There are 2 nested groupings, the coarsest first. Each group lies inside one group of the grouping before and may be the whole of it. The rows also spread widely along 2 directions, which tell nothing about the answers.
Known rows, each followed by its group in each grouping:
|  .54 |  .23 | -.10 |  .05 |  .14 | -.14 |  .09 | -.13 | -.02 |  .24 |  .08 | -.32 |  .12 | -.04 |  .30 | => K_976 zufi
|  .42 | -.20 | -.05 | -.17 |  .45 |  .06 | -.26 |  .27 | -.36 |  .29 |  .06 | -.35 | -.25 | -.37 |  .18 | => K_555 Let
|  .32 |  .17 |  .25 | -.12 |  .22 | -.25 | -.18 | -.61 | -.24 | -.07 | -.02 |  .14 | -.11 |  .07 | -.05 | => K_976 bog
| -.07 | -.13 |  .22 | -.44 |  .00 |  .02 | -.41 | -.29 | -.21 |  .00 |  .25 | -.02 | -.23 | -.05 | -.17 | => K_555 moso
| -.14 |  .08 |  .20 | -.35 | -.23 |  .05 | -.18 | -.35 | -.01 |  .05 |  .36 | -.01 | -.07 | -.03 | -.16 | => K_555 moso
|  .23 |  .29 |  .10 | -.06 | -.12 | -.12 |  .03 | -.54 |  .11 |  .07 |  .23 | -.13 |  .14 |  .11 |  .03 | => K_976 zufi
| -.03 |  .02 |  .22 | -.30 | -.05 |  .10 | -.24 | -.36 | -.09 |  .10 |  .30 | -.14 | -.14 | -.16 | -.09 | => K_555 Let
|  .19 | -.22 |  .11 | -.26 |  .30 |  .05 | -.30 | -.02 | -.33 |  .16 |  .10 | -.21 | -.30 | -.32 |  .00 | => K_555 Let
| -.19 |  .02 |  .21 | -.45 | -.23 |  .08 | -.23 | -.46 |  .03 | -.04 |  .37 |  .02 | -.07 |  .00 | -.24 | => K_555 moso
|  .41 | -.12 |  .15 | -.08 |  .34 | -.20 | -.28 | -.31 | -.30 |  .09 | -.02 | -.14 | -.18 | -.06 |  .13 | => K_976 zufi
|  .13 |  .02 |  .03 | -.30 |  .03 |  .05 | -.17 |  .03 | -.10 |  .15 |  .26 | -.22 | -.07 | -.13 | -.01 | => K_555 moso

New rows. What belongs after each?
|  .47 |  .17 | -.06 |  .00 |  .19 | -.15 |  .04 | -.12 | -.05 |  .20 |  .06 | -.28 |  .06 | -.05 |  .24 | => K_976 zufi
|  .13 |  .24 |  .19 | -.10 | -.18 | -.10 |  .01 | -.70 |  .10 | -.04 |  .20 | -.05 |  .12 |  .12 |  .02 | => K_976 zufi
|  .38 |  .26 |  .19 | -.07 |  .22 | -.22 | -.11 | -.51 | -.20 | -.03 |  .00 |  .01 | -.12 |  .04 |  .00 | => K_976 bog
|  .23 | -.01 |  .01 | -.19 |  .16 |  .08 | -.18 |  .02 | -.18 |  .27 |  .18 | -.30 | -.17 | -.27 |  .07 | => K_555 Let
|  .58 |  .27 |  .04 |  .02 |  .37 | -.21 |  .01 | -.18 | -.21 |  .12 | -.08 | -.10 | -.04 |  .01 |  .15 | => K_976 bog
|  .04 |  .07 |  .30 | -.13 | -.11 | -.19 | -.21 | -.81 | -.09 | -.17 |  .18 |  .11 | -.05 |  .08 | -.12 | => K_976 zufi
|  .49 |  .11 |  .16 | -.05 |  .41 | -.24 | -.19 | -.36 | -.34 |  .03 | -.09 |  .02 | -.16 |  .01 |  .09 | => K_976 bog
|  .09 | -.07 |  .04 | -.32 |  .12 |  .05 | -.27 | -.04 | -.16 |  .12 |  .15 | -.14 | -.13 | -.12 | -.02 | => K_555 moso
|  .70 |  .10 |  .02 |  .02 |  .61 | -.26 | -.11 | -.01 | -.36 |  .18 | -.14 | -.14 | -.13 | -.06 |  .24 | => K_976 bog
|  .19 |  .29 |  .27 | -.06 |  .05 | -.23 | -.10 | -.73 | -.09 | -.13 |  .09 |  .10 | -.04 |  .17 | -.09 | => K_976 bog
|  .50 |  .11 |  .14 | -.03 |  .39 | -.26 | -.18 | -.32 | -.33 |  .00 | -.09 |  .04 | -.14 | -.01 |  .02 | => K_976 bog
|  .49 |  .22 |  .09 | -.01 |  .35 | -.21 | -.03 | -.34 | -.23 |  .03 | -.07 | -.05 | -.07 |  .01 |  .08 | => K_976 bog
|  .09 |  .01 |  .34 | -.15 |  .03 | -.19 | -.27 | -.78 | -.18 | -.16 |  .14 |  .08 | -.15 |  .07 | -.07 | => K_976 zufi
|  .35 |  .00 |  .12 | -.06 |  .22 | -.21 | -.19 | -.39 | -.22 |  .06 |  .04 | -.08 | -.09 | -.06 |  .12 | => K_976 zufi
|  .43 | -.22 | -.04 | -.17 |  .51 |  .06 | -.31 |  .29 | -.38 |  .28 |  .05 | -.35 | -.26 | -.35 |  .16 | => K_555 Let
|  .18 |  .33 |  .35 | -.08 | -.07 | -.20 | -.03 | -.79 |  .00 | -.13 |  .12 |  .13 | -.02 |  .14 | -.11 | => K_976 bog
|  .50 |  .04 | -.05 |  .00 |  .35 | -.16 | -.04 | -.07 | -.18 |  .16 |  .00 | -.27 | -.06 | -.09 |  .25 | => K_976 zufi
|  .37 |  .26 |  .22 | -.03 |  .20 | -.26 | -.10 | -.53 | -.15 | -.04 |  .00 |  .06 | -.05 |  .03 | -.01 | => K_976 bog
|  .20 | -.28 |  .10 | -.35 |  .33 |  .01 | -.44 |  .02 | -.43 |  .06 |  .11 | -.09 | -.31 | -.20 | -.03 | => K_555 moso
|  .48 |  .22 |  .16 | -.01 |  .33 | -.22 | -.15 | -.33 | -.29 |  .02 | -.08 | -.02 | -.11 | -.02 |  .07 | => K_976 bog
|  .50 | -.07 |  .03 | -.05 |  .42 | -.16 | -.22 | -.19 | -.32 |  .13 | -.05 | -.20 | -.16 | -.10 |  .21 | => K_976 zufi
|  .67 |  .34 | -.10 |  .10 |  .39 | -.22 |  .13 | -.02 | -.10 |  .22 | -.07 | -.28 |  .05 | -.04 |  .27 | => K_976 bog
|  .24 |  .38 |  .26 | -.05 |  .01 | -.22 |  .03 | -.62 |  .00 | -.06 |  .10 |  .07 |  .05 |  .13 | -.05 | => K_976 bog
|  .06 |  .16 |  .25 | -.13 | -.15 | -.16 | -.10 | -.73 |  .03 | -.06 |  .20 |  .01 |  .01 |  .10 | -.06 | => K_976 zufi
|  .02 | -.16 |  .19 | -.27 |  .11 |  .10 | -.28 | -.24 | -.23 |  .12 |  .16 | -.14 | -.20 | -.16 | -.06 | => K_555 Let
| -.07 |  .04 |  .17 | -.29 | -.16 |  .06 | -.11 | -.42 |  .02 |  .07 |  .32 | -.17 | -.06 | -.14 | -.15 | => K_555 Let
| -.17 | -.18 |  .34 | -.49 | -.05 |  .01 | -.48 | -.51 | -.24 | -.15 |  .28 |  .08 | -.26 | -.03 | -.29 | => K_555 moso
| -.02 | -.16 |  .23 | -.41 |  .07 |  .01 | -.43 | -.26 | -.27 | -.05 |  .17 |  .03 | -.28 | -.06 | -.14 | => K_555 moso
|  .12 | -.04 |  .06 | -.33 |  .05 |  .06 | -.23 | -.09 | -.10 |  .07 |  .24 | -.17 | -.10 | -.10 | -.03 | => K_555 moso
|  .45 |  .39 |  .10 | -.02 |  .15 | -.21 |  .05 | -.40 | -.09 |  .05 |  .01 | -.04 |  .04 |  .08 |  .05 | => K_976 bog
|  .39 |  .09 |  .05 |  .01 |  .21 | -.13 | -.11 | -.24 | -.14 |  .12 |  .04 | -.18 | -.02 | -.06 |  .19 | => K_976 zufi
|  .43 |  .20 |  .19 | -.04 |  .31 | -.27 | -.14 | -.43 | -.26 | -.01 | -.04 |  .00 | -.09 |  .01 |  .07 | => K_976 bog
|  .67 |  .18 |  .03 | -.02 |  .50 | -.22 | -.07 | -.09 | -.32 |  .15 | -.12 | -.14 | -.12 | -.02 |  .21 | => K_976 bog
| -.05 | -.06 |  .22 | -.40 | -.06 |  .04 | -.32 | -.28 | -.14 |  .00 |  .27 | -.04 | -.15 | -.04 | -.16 | => K_555 moso
